The first 9 rows are patterns. Each new row is the sum of 2 different patterns, raised or lowered, with some noise. Before adding, each is slid sideways (what falls off one end comes back at the other) and multiplied by a number that may be negative. Names go in the order of the patterns.
Some rows, each with the names of its patterns after it:
[ 0.31 -0.25 -0.27 -0.15  0.14  0.08  0.90 -0.47  0.75  0.52  0.92 -0.27
 -1.19  1.09 -0.30 -0.11  0.64  0.02 -0.44  0.54  0.69 -1.46 -0.04  0.32
 -0.64 -0.67 -0.55 -0.57 -0.39  0.35  0.07 -0.13  0.07  0.05 -0.20 -1.71
 -0.88 -0.23 -0.03 -0.16  0.02  1.06  0.49  2.16  0.08  0.55 -1.64]
Q_864
[ 0.72 -1.11  0.11  1.59 -0.23  1.27  1.03 -0.28 -2.23  0.49 -1.84 -0.01
 -0.18 -0.82  0.07  1.10  0.16  0.11  1.00  0.09 -1.01  0.47  0.39 -0.76
 -0.02 -0.06  0.04  0.38 -1.63  0.09  1.44 -0.23  0.07 -0.07  0.30 -0.13
  0.18  0.07 -0.84  1.38  0.03 -2.23 -0.36 -0.75  1.19  0.55  0.31]
Q_645
[-0.09 -0.50 -0.08  0.42  1.41  0.45 -1.34 -0.07 -0.16  0.07 -0.18 -0.15
 -0.39 -0.60 -0.52  0.85  0.03 -0.01 -0.32  0.39 -0.03 -0.75 -0.70 -1.75
 -0.30 -1.01  0.79 -0.38  0.16  0.02 -0.53 -0.31  0.53 -0.55 -0.03  0.26
  1.89  0.22 -0.06 -0.41  0.30 -0.08 -0.49  1.22  0.25  0.08 -1.19]
Q_700
[ 0.18  0.03  0.41 -0.22  0.11  1.73 -0.37 -0.82 -0.12 -0.13  0.11  2.23
 -1.05 -0.04  0.00  0.48  1.17  0.30 -0.34 -0.29  0.77  0.27 -0.36 -0.10
 -1.20  0.21 -0.55 -0.04 -1.15  0.58  0.08 -0.09  0.43 -0.78  0.41  0.70
  0.29  1.61  0.09 -0.32  0.02 -0.34 -0.70  0.71  0.82 -0.43  0.16]
Q_301
[-0.16 -2.23 -0.02 -0.40  0.59  1.00 -1.24 -0.47  0.43  0.01 -0.16  0.61
  0.49  0.75  0.63  0.03 -0.34 -0.45 -0.20 -0.44 -0.89 -0.25 -0.52 -0.37
  0.48  0.68 -0.22 -0.30  0.42  0.04  0.83  1.54 -0.55  0.45  0.53  0.22
 -2.19  1.35  0.06  0.34 -0.17 -0.17  2.23  1.16 -0.68 -0.69 -0.07]
Q_914
[-0.01  0.17  0.12 -0.02 -0.59  1.12  0.30  0.40  0.55 -0.06 -0.29  0.26
 -1.17 -0.15  0.16 -0.14  0.03 -1.40  0.33  1.23  1.44 -0.01  0.28  1.69
  0.98  1.07 -1.22 -0.41  1.41 -0.69  0.70  0.23 -0.70  2.18 -2.23  0.38
  0.81  2.23 -1.93  1.08 -2.23  0.23 -0.90  0.78 -0.05  1.10 -0.19]
Q_959
[ 0.00  0.35  0.27  0.83  0.96  1.84  0.42  2.23  0.11 -2.20 -0.18 -0.27
  0.42 -0.22  0.37  0.03  0.34 -0.78  1.65  2.23 -1.58 -0.02 -1.38 -1.49
 -0.04 -0.33 -0.80  0.39  0.81 -1.17 -1.77  0.16 -0.44  0.92  0.06  0.24
 -0.97  0.58  0.34  0.90 -0.57  1.22 -0.18 -0.10 -0.35  1.01  0.00]
Q_780
[-0.39  0.45  1.71 -1.00  1.01  0.29 -0.62  0.51 -0.07  2.05 -0.95 -0.11
 -0.87 -1.08 -0.91 -0.83  0.05  1.91  0.58 -0.47  0.84  1.20  2.23  0.37
 -1.14  0.83 -0.30  0.14  1.60  0.24  0.00  0.49 -0.21 -0.78 -0.39  0.43
  0.05 -1.82 -0.86 -0.22  0.20 -0.13 -0.25  0.03  1.11  1.21  0.71]
Q_944
[ 1.25 -0.22  0.00 -2.12  0.14 -2.23 -0.15 -0.39 -0.13  1.47  0.67  0.66
 -0.01 -0.28  0.10  2.23 -0.55 -0.09 -0.39 -0.22 -1.38  2.23  1.46 -0.36
  0.49 -0.88 -1.55 -0.17 -1.99  0.10 -1.96 -0.08  0.03  0.58 -0.21  0.41
 -1.72  0.28  0.49 -0.38 -0.49 -0.20 -0.05 -1.25  0.37 -0.31 -0.46]
Q_536

New rows, each followed by the names of its patterns:
[ 0.25  1.09  0.37  2.66  0.53 -0.50  1.01  0.71  0.78  0.11  1.43  0.76
  0.82  1.68 -0.47  0.57  2.68  0.41  1.27 -0.17  0.17  0.46 -0.67  1.78
  1.26  0.16  0.91 -0.19  0.74  1.44  3.10 -0.27  2.04  1.41  0.54  1.81
  0.76 -0.58  1.69 -0.51  0.06  1.01  2.74 -0.73  0.95  0.22  0.86]
Q_645 Q_959
[ 0.17 -0.95 -0.95 -0.63  0.42 -0.55  0.00  0.27 -0.33 -0.25 -0.85 -1.70
 -0.69  0.10 -0.47 -0.79 -1.19  0.05  0.37 -0.45  0.05 -0.66 -1.58 -0.28
 -0.18 -0.82 -0.28 -0.49 -1.11 -0.26 -0.65  0.25 -0.07  1.09 -1.30 -0.33
 -0.44 -0.30 -0.80 -2.32 -1.31  0.26 -0.20 -1.20  0.21  0.53 -0.46]
Q_914 Q_944
[ 0.37 -0.23 -0.78 -1.47  0.71 -0.16 -0.34  2.45  0.48 -0.19 -0.99 -0.23
 -0.40 -0.25  1.76  0.43 -1.49  0.42  0.44 -0.05  0.64  2.08 -0.13  2.08
  0.27 -0.37  0.13 -0.35 -0.45 -0.20 -1.10  0.09 -0.48  0.98  0.32 -0.43
  0.99 -1.21  0.93  0.25  0.48  2.52  0.84 -0.47  0.40 -1.21 -0.05]
Q_645 Q_944
[-2.01 -0.21 -2.01 -0.62 -1.07 -1.42 -0.14  0.53  0.47 -0.86 -1.36 -1.12
  0.17 -1.09 -0.37 -0.55  0.09 -1.46 -0.04 -0.53 -0.68  0.71 -0.77  0.11
 -2.03 -0.04 -2.06 -0.51 -0.85 -0.38  0.40  0.15  0.27 -0.45 -0.53 -0.89
  1.70 -0.26  0.23 -0.69 -0.41 -0.78  2.05  1.42 -1.19 -0.15 -0.50]
Q_959 Q_536
[ 0.02 -1.52  0.14  1.57 -0.18  0.41 -1.50 -1.71  0.30 -0.83  0.15 -0.26
  1.08 -1.14 -0.75 -0.89  0.26  1.51 -2.40  0.04  0.68  0.69  0.54  0.10
  1.46 -0.05  0.25 -1.13 -1.01  1.76  0.11 -0.63  0.42  0.19 -0.52 -0.45
 -0.90  0.38 -0.09 -0.55  0.49  0.14  0.44  0.68  0.29  0.40  0.29]
Q_645 Q_914
[ 1.43  1.31 -1.33  1.31  0.63  1.20  0.46  0.79 -0.74  0.28 -1.94  1.34
  0.57 -0.19 -0.54 -1.63 -0.11  1.44 -1.26  1.11 -0.43 -1.61 -0.71  0.70
  1.00 -0.38  1.43  0.87 -0.60  0.38  2.54  0.75 -0.02  1.55  0.51  0.42
  0.95 -0.02 -0.23  0.24  1.12 -0.35 -1.30  1.46 -0.63  0.07  1.20]
Q_864 Q_944
[-1.29 -1.15 -0.69 -0.29 -0.81 -1.05 -2.04  0.34 -1.07 -3.33 -0.78 -1.61
  0.04 -1.11 -0.86 -0.62 -2.10 -0.82  1.06 -1.07 -0.56 -0.17 -1.34 -3.08
 -0.72 -2.81 -1.27 -1.49 -2.06 -0.58 -0.02 -0.97 -1.15  0.03 -0.99 -2.39
 -1.00 -1.56 -1.93 -1.56 -0.76 -1.25 -0.66 -2.62 -1.23  0.04 -1.01]
Q_645 Q_700
[ 1.14  1.09 -0.16  0.79  1.19  0.72  0.61 -0.34  0.26  0.44  1.18  0.45
  0.59  1.26  1.27  1.87 -0.24  0.84 -0.04  0.92  0.41  0.68  1.81  1.17
  1.70  1.12  1.14 -0.61 -0.54  0.32  0.59  0.89  0.53  0.77  1.63 -0.56
  0.98  0.97  2.23  0.57  0.24  1.47  0.17 -0.44  0.73  1.66  0.39]
Q_864 Q_700
[-0.03  0.38 -0.10  1.05  0.28  0.32 -0.64  1.56  0.75 -0.20  0.29 -0.29
 -0.41 -0.39 -2.36 -1.36 -0.55  0.19 -0.28 -1.19  0.26 -1.71 -0.10  0.39
 -0.71 -0.05 -2.43  0.90 -0.15 -0.56  1.20  1.33  0.78 -0.06 -2.04 -2.35
  1.14 -0.85 -1.32 -2.58 -1.36  0.74 -0.69  0.39 -0.81 -1.89 -0.06]
Q_301 Q_944
[-0.45  0.83  0.43  0.23  0.60 -0.58 -0.45  0.31  0.59 -0.25  1.09  1.23
 -0.65  0.15  0.08  0.65  1.56  1.51  1.96  1.55  0.19  1.56  0.30 -0.14
  0.80  1.29 -0.05  1.48  0.51  0.32  1.07  0.53  0.67  1.99  0.82 -0.36
  0.55  0.61 -0.01  2.48 -0.40  1.58  0.41  2.11  1.63  0.94  0.33]
Q_301 Q_536
[ 0.26  0.55  1.62  1.19  0.41 -0.01  0.37  0.16 -0.02 -0.70 -0.10 -0.17
  0.74 -0.07  0.58 -0.59  0.97 -0.03 -0.53  0.91  0.61 -1.06 -0.15  0.27
 -0.45  0.91  1.37 -0.80  0.98  0.27  0.57 -0.29 -0.27 -0.61 -0.10  0.14
  0.97 -0.12  0.02  0.38  0.20 -0.98 -0.44  0.60 -0.10  0.19  0.35]
Q_864 Q_536
[ 1.14  1.32  0.03  1.15 -0.93  1.33  1.86  2.25  1.34  0.87  1.77  0.68
  2.85  0.73  0.38  2.19  1.78  0.94  1.53  1.91  1.12 -0.13  0.45  0.65
  1.46  1.09  1.62  2.11  2.24  3.67  1.69  2.63  0.71  1.14  0.41  1.38
  1.94  1.11  0.59  1.00 -0.10  1.39 -1.13  0.45  1.06  3.49 -0.33]
Q_700 Q_914
[-0.63 -0.21 -1.20  0.84  0.27 -1.75  1.70  0.17 -0.21 -1.05  1.29 -1.15
  1.11 -0.22  0.27 -0.69  0.01  0.57  0.65 -0.01 -0.24 -0.12 -0.15 -0.71
 -1.34 -2.21 -0.47 -1.00  1.17 -0.28 -0.10  0.69  0.07 -0.43 -0.20 -0.95
  1.05 -1.00 -1.35 -1.88  0.04  0.61 -2.12 -0.57 -0.73  0.01  0.03]
Q_864 Q_959
[ 0.69  1.29  1.16  0.90  0.69  1.59  0.89  1.17  0.34  1.33 -0.53  0.85
  0.82  1.12  1.34  1.22  1.64  1.37  1.92  1.21  2.49  0.21  1.13  0.62
  0.80  0.63  2.05  1.19  1.10  1.20  0.41 -0.94  0.75  0.09  1.20 -0.16
  0.96  1.28  0.40  0.68  1.03  0.97  1.14  1.46  0.74  0.39 -0.01]
Q_700 Q_536
[ 1.25  1.24  0.25  0.65  0.79  3.24  2.18  0.58  1.76  1.00  1.15  1.01
 -0.36  1.15  1.04  0.44  1.09  2.22  0.84  2.85  1.27  1.72  0.80  0.70
  0.99  0.88  0.90  0.52  1.41  2.17  0.89  0.78  1.20  0.67  1.00  1.63
  1.06  0.66  3.08  1.43  0.98  1.85  1.78  2.57  1.48  0.83  0.17]
Q_864 Q_959
[ 0.92  1.86  0.75  1.25 -0.52  0.86  0.50 -0.56 -0.70  1.31  2.75  1.07
  0.10  1.02 -0.53  0.62  0.35 -0.71  1.59  0.57  0.27 -0.54  2.37  0.33
  1.76  0.93  1.91  0.08  0.69 -0.01  1.06  0.25  1.06  0.63  0.72  2.11
 -0.09  0.68 -0.57  0.61 -0.27  1.08  0.51  1.81  1.90  1.18  1.39]
Q_959 Q_536
[ 0.48 -1.23 -1.41 -0.78 -0.02 -2.39 -0.44 -0.92  0.38  0.48 -2.03 -1.30
 -1.15 -0.61 -1.30  0.65 -0.23  0.33  0.10 -0.70 -0.93 -0.49 -0.96 -0.79
 -1.03  0.63 -0.76 -0.80 -0.20  0.36 -0.67 -1.04  0.65 -0.22  0.36  0.15
 -0.94 -0.37  0.00 -0.01 -1.41  1.03 -1.21 -0.15 -0.66 -0.52  1.39]
Q_700 Q_914
[ 1.16 -0.32  2.90  3.79  1.66  1.52  1.39  1.65  0.85  2.41  1.41  2.35
 -0.86 -0.61  2.58  1.49  3.15  3.97  1.90  0.82  2.20  1.04  0.85  2.47
  3.06  1.06  1.54  0.22  2.14  1.36  2.42  0.72  1.56  0.63  1.49 -0.12
  0.40  1.42  1.09  1.22  1.25  1.62  1.22  0.88  0.53  1.01 -0.51]
Q_700 Q_780
[ 0.32 -0.22 -0.55  0.06 -0.17 -0.40 -0.95  0.01 -0.50 -0.73  0.04 -0.31
 -0.38 -0.76  0.75 -0.18  0.80  1.35 -0.74  0.24  0.73 -0.08 -1.99  1.29
  1.02  0.41 -0.24 -0.40  2.13  0.96 -0.89 -0.06  0.13 -0.11 -2.67 -0.09
 -0.63  0.48  1.04 -0.40 -0.18 -0.32 -0.04 -0.25  0.55  0.30  0.59]
Q_700 Q_914
[ 1.11  0.37  1.53  1.40  0.22  2.96 -1.73  1.39  1.88  2.54 -0.91  1.67
 -0.87  0.50  0.38  1.40  0.62  2.44  0.68  0.92  0.10  1.12 -0.15  0.36
  1.73  1.14  1.99  1.73  1.21  0.74  1.02  0.06  1.93  0.77  0.76  0.78
 -0.29  0.56  3.07  2.79  0.79  1.43  1.89  1.00  1.73 -1.02  0.68]
Q_959 Q_536
[ 0.16  0.75  0.19  1.62  0.97 -1.23  2.04  0.17  2.20  1.50  2.05  1.17
 -0.41  1.94  0.24  1.42  1.57  1.85  1.94  0.95 -2.00  0.91  1.55  0.59
  0.18  0.08 -0.68  1.16  0.53  1.00  1.55  0.66  0.95  2.39  0.62  2.47
  1.79  1.39  0.29  1.11  2.38  2.88  1.11  0.60  1.42  1.62  1.17]
Q_944 Q_536
[-1.12  0.55  0.99  1.57 -0.71  1.19  0.87  1.34  0.12  0.83  0.52  0.99
 -0.73 -0.07 -1.55  0.37 -0.17  1.68  0.75  0.82  0.94  0.89  0.24  0.12
 -0.30  0.25 -0.42 -0.02 -0.51  0.67  0.76 -0.40  1.43  1.32 -0.21  0.57
  1.68  0.43  0.38  1.13  0.20  0.88  0.63  1.45  1.08  0.53  2.01]
Q_864 Q_959
[-0.90 -0.39 -2.31 -2.44 -1.66 -1.33 -2.67 -1.57 -0.05 -1.33 -0.31 -0.68
 -0.65 -2.14 -1.21 -2.01 -0.26 -1.11 -2.40 -1.81 -1.14 -1.46 -1.98 -2.99
 -1.82 -1.52 -0.48 -2.87 -1.47  0.70 -2.32 -1.13 -2.57 -0.97 -1.74 -1.70
 -0.51 -1.99 -3.98 -1.70 -1.44 -2.30 -1.19  0.25 -1.77  0.06 -1.17]
Q_645 Q_700
[ 0.75  1.88  1.98  1.29  1.21  0.54  0.94  0.35  2.02  1.21  2.45 -0.40
  0.52  0.86  0.12  0.44  0.37  0.97  2.05  1.87  0.06  0.97  1.38  2.59
  0.32  2.59 -0.28 -0.48  1.57  0.57  3.11  1.17  0.98  1.57 -0.01  1.51
  0.34  0.98  2.07  1.49  0.35  2.67  1.71  2.45  1.47  0.34  1.78]
Q_944 Q_536
[ 1.03  0.54  1.68  1.68  1.48  1.08  2.11  2.36 -0.16  1.67  1.25  0.80
  1.35  1.02  2.25  0.25  0.81  1.01  0.46  0.59  0.45  1.40  2.31  1.12
  0.42  0.80  1.68  1.97  1.71  0.21  1.69  0.98  0.96  1.95  1.59  0.89
  1.40  1.14  1.56  1.03  1.37  0.97  0.17  0.51  0.71  1.91  1.20]
Q_700 Q_944
[ 0.31  0.28  1.72 -0.40  0.54  1.94  0.92  1.00  0.91  1.08  0.36  0.78
  0.76  0.05  1.52  0.79  0.09  0.89  0.29  1.45  1.10  0.86  0.53 -0.33
 -0.49  1.70  0.18  2.43  1.15  0.64 -0.68  1.11 -0.66  0.61  0.00  0.35
  0.31  1.16  0.26  0.91  1.98  0.12  0.19  1.05  0.56  0.19  0.86]
Q_864 Q_645
[ 1.18  1.93  2.25  1.37  1.97  2.53  1.28  1.40  0.62  0.73  0.44  0.85
  1.42  1.04  0.99  2.17  0.63  0.65  1.88  2.55  1.89  3.62  0.91  1.88
  2.33  1.54 -1.08  2.48  1.43  1.24  1.17  1.69  3.16  2.20  1.15  0.77
  1.35  1.27 -0.80  2.18  1.04  1.24  2.38  0.29  0.96  1.67  1.48]
Q_645 Q_914
[ 2.08  1.82  0.72  1.58  0.97  1.47  1.90  0.11  1.58  2.02  1.46  2.09
  2.08  1.73  1.53  2.34  1.97  1.32  2.07  1.35  0.38  0.92  1.24  2.50
  1.62  2.67  1.09  0.78  1.88  3.75  0.49  2.97  1.36  1.35 -0.66  2.20
  0.06  1.94  1.25  0.82  1.55  2.39  1.59  1.35  2.79  1.75  0.87]
Q_645 Q_959
[ 0.34  0.59  1.14 -0.07 -0.08 -0.21  0.67  1.17 -0.90  0.11  0.14  0.13
  0.25  0.02  0.52 -0.54  1.30  0.72 -0.05  0.91 -0.02  1.16  0.85  1.03
  0.62  0.84  0.89  0.31 -0.47  0.28  1.84  0.66  0.01 -0.58  0.30  0.94
 -0.72  0.22 -1.18 -0.36 -0.07  1.51 -0.01  0.65  0.92  0.71  0.13]
Q_864 Q_944
[-0.46  1.14  1.49 -0.05 -1.45  1.08 -0.27 -0.35  1.11  2.50 -1.85 -0.72
 -0.54 -0.41  0.49  2.01 -0.39  1.19 -0.90  1.97 -0.98  0.12 -0.39  0.46
 -1.18  1.34 -0.23 -0.69  0.07 -0.28 -0.68 -1.56  0.62 -2.13  0.19  2.24
 -0.78  0.38 -0.32  1.82 -0.45  1.64 -0.15  0.95 -1.31 -2.98  0.82]
Q_780 Q_536
[-1.99  0.63 -0.91 -2.77 -1.56 -2.04 -0.23  0.30 -1.24 -0.68 -2.27 -1.16
 -0.54 -0.40  0.54 -0.54 -1.29 -3.49 -1.51 -2.87 -2.17 -1.36 -2.80 -1.21
 -0.32 -0.80 -1.27 -0.18 -1.99 -1.87 -0.57 -1.06 -2.09 -1.34 -1.27 -1.76
 -0.74 -2.79 -1.37  0.60 -1.52 -1.19 -2.25 -0.86 -2.34 -1.17 -1.34]
Q_645 Q_536
[-2.14 -2.95 -1.75 -0.65 -1.54 -0.88 -2.52 -0.37 -2.08 -1.54 -1.39 -2.45
 -2.13 -0.47 -2.18 -4.34 -0.82 -1.80 -1.76 -2.29 -1.42 -0.62 -0.97 -2.39
 -3.65 -2.07 -2.30 -2.50 -2.28 -0.88 -1.62 -1.13 -3.14 -3.66 -2.32 -2.68
 -2.31 -1.47 -1.88 -3.21 -1.33 -2.10 -2.21 -2.37 -1.29 -4.21 -3.94]
Q_914 Q_536
[-0.26 -1.24  0.33 -2.57 -4.16 -1.61 -1.65 -1.34 -1.89 -0.45 -1.76 -1.29
 -2.67 -0.72  0.70 -2.89 -1.97 -2.91 -2.95 -2.03 -2.19 -2.73 -1.66 -1.07
 -2.67 -3.08 -1.55 -1.96 -0.50 -1.56 -1.31 -2.45 -1.44 -1.75 -0.88 -2.06
 -0.84 -1.92 -2.13 -2.73 -0.64 -1.90 -1.98 -1.54 -0.58 -1.61 -0.91]
Q_914 Q_780
[-1.31 -1.37  0.90 -1.82 -1.02 -2.03 -1.13 -0.01 -0.60 -1.52 -1.45 -0.28
 -0.16 -0.70 -0.74 -2.45 -0.59 -0.55 -1.62 -1.63 -0.29 -1.35 -0.80 -0.70
 -0.60 -1.22 -0.44 -1.31 -0.05 -1.49 -1.82 -1.05 -0.28 -1.35 -0.69  0.26
 -0.71  0.41 -0.70 -1.70 -0.15 -1.43 -0.87  1.56 -1.24 -1.85 -0.86]
Q_301 Q_944
[-0.73 -0.35 -1.37  0.92  0.08  0.88  0.83  1.11  0.79 -1.08 -1.25  0.18
  0.63 -0.46 -0.96 -3.25  0.57  1.15 -0.61  0.09 -0.78 -1.44  0.16  0.30
 -0.81  0.18  1.08  0.53  0.51 -0.03  2.04  0.93  1.10 -0.37  0.21  0.44
 -0.18 -0.28 -1.20 -0.87  0.25 -1.32 -1.39  1.21 -0.72  0.09  1.15]
Q_301 Q_944
[ 1.45  0.69  0.99 -0.28  0.69 -1.51  0.47  0.61  0.63  0.44  1.21  1.12
 -0.25  0.89  0.63  1.09  0.94  1.18  0.39  0.31 -0.38  0.29  1.84 -0.04
  0.83  1.23  0.72  0.81  0.90  1.21  0.97  0.13  0.66  0.36  1.52  0.35
 -0.32  1.00  0.88  2.41  1.11  1.56  0.36  0.46  0.61  1.31  0.93]
Q_645 Q_700
[ 0.12 -0.38 -1.17 -1.48 -1.47 -0.88 -1.36 -0.93 -0.40 -0.88 -2.58 -0.65
 -1.62 -1.49 -1.30 -1.23 -1.54 -1.76 -1.23 -0.75 -1.15 -1.13 -2.15 -0.89
 -1.31 -1.05 -1.96 -1.85 -1.48 -1.96 -0.59 -2.31 -1.45 -1.63 -1.78 -1.47
 -0.96 -2.78 -1.07 -1.12  0.40 -1.05 -0.79 -2.69 -1.71 -1.23 -2.00]
Q_700 Q_536
[ 0.66  1.79 -0.78  1.27  1.75  3.76 -0.04  2.43 -0.66  1.26  0.46  2.96
  0.82  2.06  0.75  1.04  0.54  2.41  1.91  0.54  2.33  0.92  0.70  1.52
  0.12  1.00  0.35  0.16  1.03  1.56  0.94  1.38 -0.86  1.60  2.42  2.17
  0.88  1.27  2.52  1.32  2.26 -0.03  0.53  2.93  0.52  1.71  0.17]
Q_959 Q_536
[-2.95  2.25 -0.68 -0.55 -1.67  1.85 -0.33  2.05  0.43  0.75 -0.95 -0.37
 -1.17 -0.16  0.64 -0.46 -0.50  0.01  0.67 -1.16 -0.44  0.01 -0.87  0.04
  0.33 -0.95  1.11  0.00  0.59 -0.09  0.77  1.29 -0.27 -1.33 -2.17 -0.45
 -0.68 -1.80 -1.03 -1.21  0.11  0.54 -1.50  0.69 -0.75  0.19 -0.46]
Q_959 Q_536
[ 0.52  0.13  0.29  0.31  2.00  0.19 -0.05 -0.48 -1.10 -0.05 -0.98  0.52
  2.07  1.10 -0.62  1.14  1.47  2.09  0.50 -1.06  0.50 -0.96  0.23  0.42
  0.58  1.72  0.89  0.36 -0.50  0.20  0.49  0.43 -1.39  0.18 -0.77 -0.83
  1.26  0.28  1.32  2.27  1.46  1.15  0.54  0.54  1.36  0.28  2.40]
Q_780 Q_944
[ 0.05  0.51 -2.21  0.11  0.38 -0.60 -0.72 -0.24  1.08 -0.76  0.41 -0.49
 -0.44  1.07 -1.21 -0.58 -4.00 -0.05 -2.84  0.96 -0.85 -0.13  1.49  0.60
  0.37 -0.28 -1.13  0.25  1.49 -1.11 -0.95 -0.31  0.50 -2.34  2.31  1.35
 -1.03  0.32 -0.69 -2.10 -0.85 -1.00 -0.07 -2.37  0.28  0.38  0.85]
Q_864 Q_536
